Each cloud of rows lies close to a flat space through zero, with a little noise off it, and is much wider in some directions of that space than in others. After each cloud: how many dimensions does that space have?

[[ -11   -6  -12   42    7  -12  -42   12   39    5   -1  -59   -8    5
   -20    3]
 [ -21    8    7  -38    2    5   29  -22  -29    4  -23   31   -2   27
     1  -10]
 [  -5   21    9  -63   39   33   62  -31  -62   24   19   71  -13  -40
    10    4]
 [  32    2    4    9    8   17   12    9   -4    6   37   17    7  -50
    17   24]
 [  26   -3    5   20    6    1    8   15    6    3   30    2    6  -36
    17   10]
 [ -11  -14  -23   39   53   10  -41    6   32   50   58  -84  -64  -70
   -30   27]
 [  14   23   21  -56    3   25   69  -12  -65    0    1   92   19  -19
    33    1]
 [  21    3    7    9    7   15   16    7  -13    5   23   30   16  -29
    15   13]
 [ -23   21    7  -63   38   32   46  -35  -50   29   10   43  -33  -22
    -9    0]
 [  23  -16    1   38  -15  -12  -13   26   12  -16    9  -16   14   -5
    12    2]
 [   9   10   18  -48  -28   10   57   -7  -51  -23  -20   88   33   20
    30  -10]
 [  -5    2   10  -19  -19   -3   10   -4  -17  -12  -26   26   15   34
     3  -17]
 [ -28  -19  -25   45   37   -7  -53    3   46   25   16 -102  -60  -21
   -43   16]
 [  17    5   15  -25  -17    4   48   -5  -38  -14    3   65   22    0
    27   -7]
 [   8    3   17  -11  -22   -2   23   -2  -19  -22  -18   35   35   19
    27   -9]
 [ -13   20   11  -50    1   12   48  -23  -52   10   -6   67   -2    1
    12   -1]
 [  -8   15    5  -35   29   28   42  -21  -37   20   22   33  -19  -32
     2    3]
 [  -6  -13  -12   32   -4  -17  -52    5   35    0    1  -59  -15   13
   -28   -2]
 [ -27   -5  -12   12   16   -1  -30  -16   16   19   -3  -46  -41    3
   -35    0]
 [  -4   -2    0   -1  -37  -21   -7    6    1  -37  -40   16   22   56
     2  -23]]
	3

[[-46   6  15  14   8  29 -25  22  30  25 -21  -9 -32  35 -18  -8]
 [ 13 -55 -14  70  27   1   0  27  -4  -2  13 -56  31 -11 -21   1]
 [ 41 -17  17   0 -58  20  41 -79 -76  30  -3 -20  48  23 -22 -54]
 [ 14  15  32  31 -25   8 -61 -33 -24  29  24 -16 -33  77  25 -14]
 [-19 -40  17  36 -24 -12 -97  28 -14 -42  58 -40   6   3   4  27]
 [-38  48 -13  -2 -62 -13 -62  39   3  12   3 -32   8  55  50  -1]
 [ 11 -75 -10   0 -67 -38  20   9  -8  12  -7 -20  95 -38  23  12]
 [ 13 -10  -9   6  53  19  94 -50 -25  -9  -4  11  -9  -4   0 -11]
 [ 76  37 -11 -57  44 -47  49 -19  17 -56 -32  32  23 -26 -44   5]
 [ -2  16  26 -27 -25   2 -23 -36 -69  -6 -51 -22 -11  52  58 -44]
 [ 37  52  -2 -47  -3  -4 -10  10  19 -14 -19  19  -3 -40 -79   9]
 [ 39  -5 -15 -26 -10 -54 -40  61  30  -7   0 -11   9 -38 -29  22]
 [  0  -1   5  -4   7  -6  21   2  25 -25  -4 -15 -39  -5 -56 -10]
 [-90 -85 -22 -45 -70 -33 -17  80 -20 -26  21 -37  53 -34  49  27]
 [-60  33 -37  79  42  25 -31  47  39  -9  87 -21 -37  30  32  38]
 [ 16 -45  16  61 -64 -22 -62 -31 -28 -24  94  -9  35  18  66 -26]
 [-84 -15  -4  36  17  50 -51  50 -31   8  39 -14 -53  17  63 -51]
 [-23 -60  25  21 -24   5 -28  -2   0 -34 -99   1  95 -55  45 -16]
 [-34  61 -36  61   8  50  53 -62 -34  15  82  25 -42   4 106  22]
 [ 87 -31 -22   7  40 -41 105 -21   9   1  21  -3 -50 -33 -32 -42]]
	13

[[-47  12  -7 -17   7  28  16  15 -15  14  -3  37  -9  25 -26  19]
 [-50   6 -26  -1  12  13  -4   7 -12  17  -6  19  -5 -16  -2 -11]
 [ 25   6  11 -11 -21  -1  17 -22  21 -15 -14   5   3  31 -20  24]
 [ 17 -21   4  13   4 -14 -25  12   4   9   7 -44   0 -34  24 -32]
 [ 56   6  -1  24 -13 -42  -3 -38  22 -33  -1 -15  13 -18  28  -6]
 [ 32   7  -1  15  -4 -25  -6 -23  10 -18   3  -9  11 -18  21  -9]
 [-16  -9  11 -13   5  20   5  28  -9  15   6  -4  -8  13  -9   4]
 [-46   4   1 -21  13  33  16  27 -25  18   6  29  -9  33 -27  21]
 [  9   2   8  -5  -2   2  12  -5   2 -11   3   9   0  22  -7  17]
 [ 21   1 -16  35  14 -40 -25 -19 -13 -12  22 -17  16 -58  49 -33]
 [ 55 -13  25   4  -8 -18  -3  -3  13 -16   8 -31   3   6  12   0]
 [ 47   1  10   1 -28 -13   9 -29  34 -21 -21 -15   6  17  -8  12]
 [ 54   1  11  13 -13 -28   1 -25  19 -23   1 -21  11  -2  16   3]
 [ 87   4   4  19 -40 -43  -3 -62  57 -40 -27 -31  16  -9  15  -1]
 [ 33 -11  11  12  -2 -21 -11  -2   7  -5   9 -30   4 -13  21 -11]
 [-16   3   6 -22  -4  23  22  12  -2   4  -4  20  -6  40 -34  28]
 [-14  11 -11  -3  -3   7   7 -12   2   1 -10  21  -3   6 -10   9]
 [ 24 -12  19  -5  -8   0   2   8  11  -3   2 -19  -2  14  -3   4]
 [ 38 -10  23   6  -2 -11  -5   6   4  -9  14 -27   3   6  11   2]
 [ 12   8  10  -5  -3  -1  15  -7  -3 -13   8  17   2  26  -9  20]]
	4

[[-15 -19   3 -12   4 -29  16   9  21 -15   1  -5  24  50  28  14]
 [  3 -23 -10 -48  14 -74   4  -4  10   4   2   8 -39  -8   3  44]
 [ -1  -9  13  -4   0  -5   8   7  18 -11   7 -11  16  39   6  27]
 [-10 -13  -2  58   0  47  -1 -40  -6  25   7  -4   3   0 -12 -68]
 [ 15   0 -13  21 -32  10 -38 -38  11  -1  -4  -6 -37  -2   0 -47]
 [-11  11  37  35  25  58  36  16 -24   3   5  -1  47  15 -10  18]
 [-14 -31 -14  -4  -1 -27   1   4  35   8  11  -8  30  23   5 -14]
 [ -5 -11  15 -20   7 -30   4  16   3  -9  -4   8   5  -2   4  25]
 [-21 -12  40 -20  51 -25  52  31 -27   5   0  20  28  -5   0  73]
 [-24 -27  41  -7  13 -52   3  -1 -18 -25 -24  31  -8   6  37  -1]
 [ 23  33   7 -20  -5  18 -24   8 -22 -24  -9   2 -44 -42 -24   6]
 [ -3 -28  -3  16  -5   4 -15 -16  28  13  15 -10   6   3 -23 -33]
 [ 28  34 -46  35 -38  62 -34 -25  -1  32   5 -13 -16 -45 -27 -59]
 [ 11  26 -12 -15 -13  32 -10  37  14 -26   3 -20  27   8  -9  -2]
 [  4   2 -13 -19  -4 -12  -8   3  13 -19  -1  -9 -12  14   5  -2]
 [ -5 -25 -23 -59   7 -90  -9   0  21 -22  -7   7 -41   8  22  11]
 [ -2  11 -24 -30  18 -25  14   4 -15  -5  -5   8 -24 -10  12  14]
 [  1   6  44  35 -16  59 -16  25   1  -9   0  -4  49  -8 -23 -17]
 [ 14  16  11   1  -3   5 -10 -10 -26   9  -8  13 -32 -41 -12  11]
 [ 14  13 -17 -53  -8 -51 -19  14   2 -26 -13   7 -41 -17  13  24]]
	8

[[ -36   -7  -47    3   17    3   61    3  -47   21   -5   14    0    7
   -13   15]
 [  20   -5   -4  -12   -4   10   10  -52  -13  -24   18  -14  -47  -22
    15  -11]
 [  45  -25  -22   -1  -22  -33  -23    6    1   25    0   19  -27    3
    13    5]
 [  -3   22  -41   33   17  -38    5   35   22  -12   31   20   20   28
   -22    6]
 [ -22   21  -20   15    4  -19   -1   45   13    9   33   14   27   -1
    -5   10]
 [  15   36   -9    3  -27  -18   60    1  -10  -19   12  -34   50   25
   -45   18]
 [ -68   27  -19   58   42  -12  -99   73   41   42   55   67   25    8
    -3  -16]
 [  -3  -44   -9  -11  -20   -7  -38  -39  -24   30  -28   37  -50   -8
    37  -50]
 [  53  -21  -33   35   26   27  -18   12   23   56   34   22  -48   17
   -18   83]
 [ -15   16    8    0   20    6   13    8  -10  -19  -12  -16   23    8
   -16    3]
 [   5   10  -20   -6  -32  -21   56   17   15   -2   16   -5   22    4
     1   16]
 [  94  -15    3  -16    3   29   -9 -104  -38  -26   11  -39  -95   -9
   -14   14]
 [ -66   29  -18  -10   18  -35   50   56  -23  -37   -8   -4   62   -4
     2  -24]
 [  27  -38    0   15   34   56  -22  -26  -29   56  -26   11  -47   18
   -25   46]
 [  38   -5   22  -10   -3    3  -49  -23  -12    3    0  -13  -32  -16
     2   -2]
 [   0   16   26   14  -10  -16  -41   32   45   -6    1    2   42   11
    -4  -13]
 [ -39  -24  -12   14   37   36  -12  -29  -38   29  -29   28  -21   14
   -10  -15]
 [  -5   22  -68   53   27  -45  -12   64   12   30   61   42   18   30
   -37   35]
 [ -49   18    9   13  -15  -15  -10    9   18   -6   -6   17   45   16
    -2  -47]
 [ -72   -6  -33   32   -1  -24  -70   49   12   64   38   80    4  -11
    30  -37]]
	9

[[ -11   -1  -10   -4   -2   -8   -7    2   18   13    2   -6   -1  -16
    -9   21]
 [  -6   14    6   -8   11   35   -5    0  -20    2    6    1   34   -4
    -3    8]
 [  -2    1   -7    3   -2   -1   -3   -1   23   16    2   -2   16  -12
   -15   17]
 [   0  -17  -14    6  -21  -43    2    3   25   -6   -1   -2  -39   -8
     0    5]
 [  15   40   55   -5   38   78   11   -5 -105  -31    3   25   48   57
    25  -74]
 [   4   -6   -6    5   -7  -31   10    0   -5  -23   -7    0  -36   15
     7  -24]
 [  -5  -17  -16   -1  -14  -37    1   -2   34    1   -4   -6  -32  -12
     0   15]
 [   0    4   -8   -6    3   11   -6   -8    4    5   -1    3   14  -13
    -7   15]
 [   2    5    0    6   -2   -1    0   -1   -3   -6    3    2    0   11
     5   -9]
 [  -3    1   -1   -8   10   10   -2    2    0    6    3   -6   17   -3
    -6    4]
 [   6   26   32   -4   25   55    9   -1  -67  -20    7    5   33   43
    16  -40]
 [  -2   -3    0    3    2   -3    9    2   -3   -6   -1   -1   -1    1
    -3   -2]
 [  -3  -19  -25   -3  -18  -37   -8    3   47   11   -5   -7  -26  -20
   -14   29]
 [  19   14   28   15   18   14   33    7  -80  -49    3   24  -25   73
    43  -86]
 [  -2  -25  -15   12  -23  -64   13    0   31  -12   -4   -8  -60    0
     6    1]
 [  -2  -26  -32    4  -27  -65   -1    1   66   10   -9  -10  -50  -28
   -15   30]
 [  11   -8   -2    3   -1  -14    3   -2    7   -8   -5    1  -13    1
     8   -6]
 [  -8  -27  -26    4  -23  -69    3    5   66    4   -1   -9  -53  -21
    -4   26]
 [ -13   -9  -20   -7   -6    1  -20  -10   48   35   -1   -5   22  -43
   -26   57]
 [  14  -13    7   14   -3  -23   24    9  -19  -33    4   10  -46   34
    19  -39]]
	2

[[  8  -7   5  -4  19 -11   4   3  -8  22  19   8   9  12   6 -19]
 [-55 -22 -53  37 -84  39 -31  -7  18   1  28 -27 -53 -53 -48  55]
 [-13 -17  -8  24 -14   6 -15  -1  20  21  25   2  -4 -12  -5  18]
 [ 26  -6  27 -24  80 -32  23  14 -12  30 -11  27  26  34  25 -35]
 [ 10 -18  16  -2  25 -18   4  -3   2  16  12  17  14   4   5 -14]
 [ 20  48  24 -25   7  -8  17   0 -27 -55 -54   4  -2  15  31 -26]
 [-13 -11 -37  34 -73  29 -18 -20  20 -20  19 -17 -41 -40 -22  49]
 [ 13 -15  28 -34  78 -34  14   7  -5  34  -4  19  27  38  22 -37]
 [ 51  64  50 -68  52 -14  39  -4 -28 -62 -83  11  36  57  51 -43]
 [  1 -17  31 -13  43 -14   4   5   4  13  -2  17  11  16  24 -35]
 [ 29  32  25 -19  10  -2  14  -2 -20 -28 -45   9  13  23  20 -24]
 [-45 -22 -47  46 -72  42 -28  -2  15 -11  31 -20 -42 -55 -55  47]
 [ 16  30  25 -27  32 -25  23 -14 -12 -23 -34  14  12  25  33 -14]
 [-24 -25 -27  19 -29   1 -19 -10  16  18  26  -8  -8 -15 -36  16]
 [ 19  34  22 -31  -6   0  23 -10 -13 -37 -27   3   3  14  22 -17]
 [-19  -1 -31  15 -69  40 -18 -13   0 -26   7 -29 -37 -41 -20  35]
 [ 19 -44  24 -15  92 -48  16  30  -4  79  43  46  29  46   7 -52]
 [ -3  24  -5 -11 -19   7  -2 -11   1 -20 -18 -13  -9  -8   1  13]
 [  1  -9  14 -10  41 -32  11  -9   1  23   6  13  25  26  17 -23]
 [ 39  55  28 -42  13  -8  27  -8 -25 -28 -60 -20  19  25  38 -20]]
	2

[[  1  44  11   9  18  29  10  -3 -31  21  18   7   4   4  -5 -18]
 [ -9   8  15   0   2   1  21  -1  -9   9   3  14  -1  -8  16  13]
 [ 14  18 -20  10  41  17 -18 -40  -9  29  31  -1 -17  -3 -24 -10]
 [ -4  19   0  10  30  10  20 -31 -20  24  17  15  -6  -8   8   8]
 [ -5 -17   0 -11 -23  -7   9  17   9 -20 -22  -5  10   5   6   6]
 [ 12  -7 -13  -7  -9   2 -18   5   8 -10  -6 -13   1   9 -13 -11]
 [ -7  18  11   8  19  12  25 -20 -18  15   7  14   0  -6  13   5]
 [ 15  26 -17  12  47  32   0 -55 -25  35  26  -2 -12   2 -19  -8]
 [-13  -3  19  -3 -17 -16  16  19   2  -8 -11   8   7  -5  22  12]
 [  5   7 -22  10  60  35  26 -96 -31  32  15   6 -22   2  -6  22]
 [  1  11   2   3  10  -4  -8   2   0  10  16   2  -5  -8  -3  -9]
 [  9  26  -1  -2  -3  17 -12  13 -11   1   3  -7   8  11 -14 -19]
 [  0 -18   4 -15 -39 -14 -13  50  21 -33 -20 -15  17   9   0 -10]
 [-12 -15  19  -9 -36 -34  -3  49  23 -17  -8   6   8  -8  18   5]
 [ 13 -36 -24  -8 -16 -19 -30   7  28 -23 -11 -20  -4   2 -16  -3]
 [ -4   1  11  -6 -16  -1  14  20  -4 -13 -14  -1   7   5  11   4]
 [ 11 -42 -32  -4  -4 -10 -23 -22  23 -18 -16 -20 -11   5 -18   8]
 [-25   6  35  -7 -35 -14  34  45  -3 -14 -20  16  19  -2  35   8]
 [ -6 -14   5  -2 -12 -27  -9  15  18  -6   0   6  -2 -10   6   6]
 [-12  24  17  10  28  25  45 -38 -33  26   5  21  -3  -3  20  14]]
	4
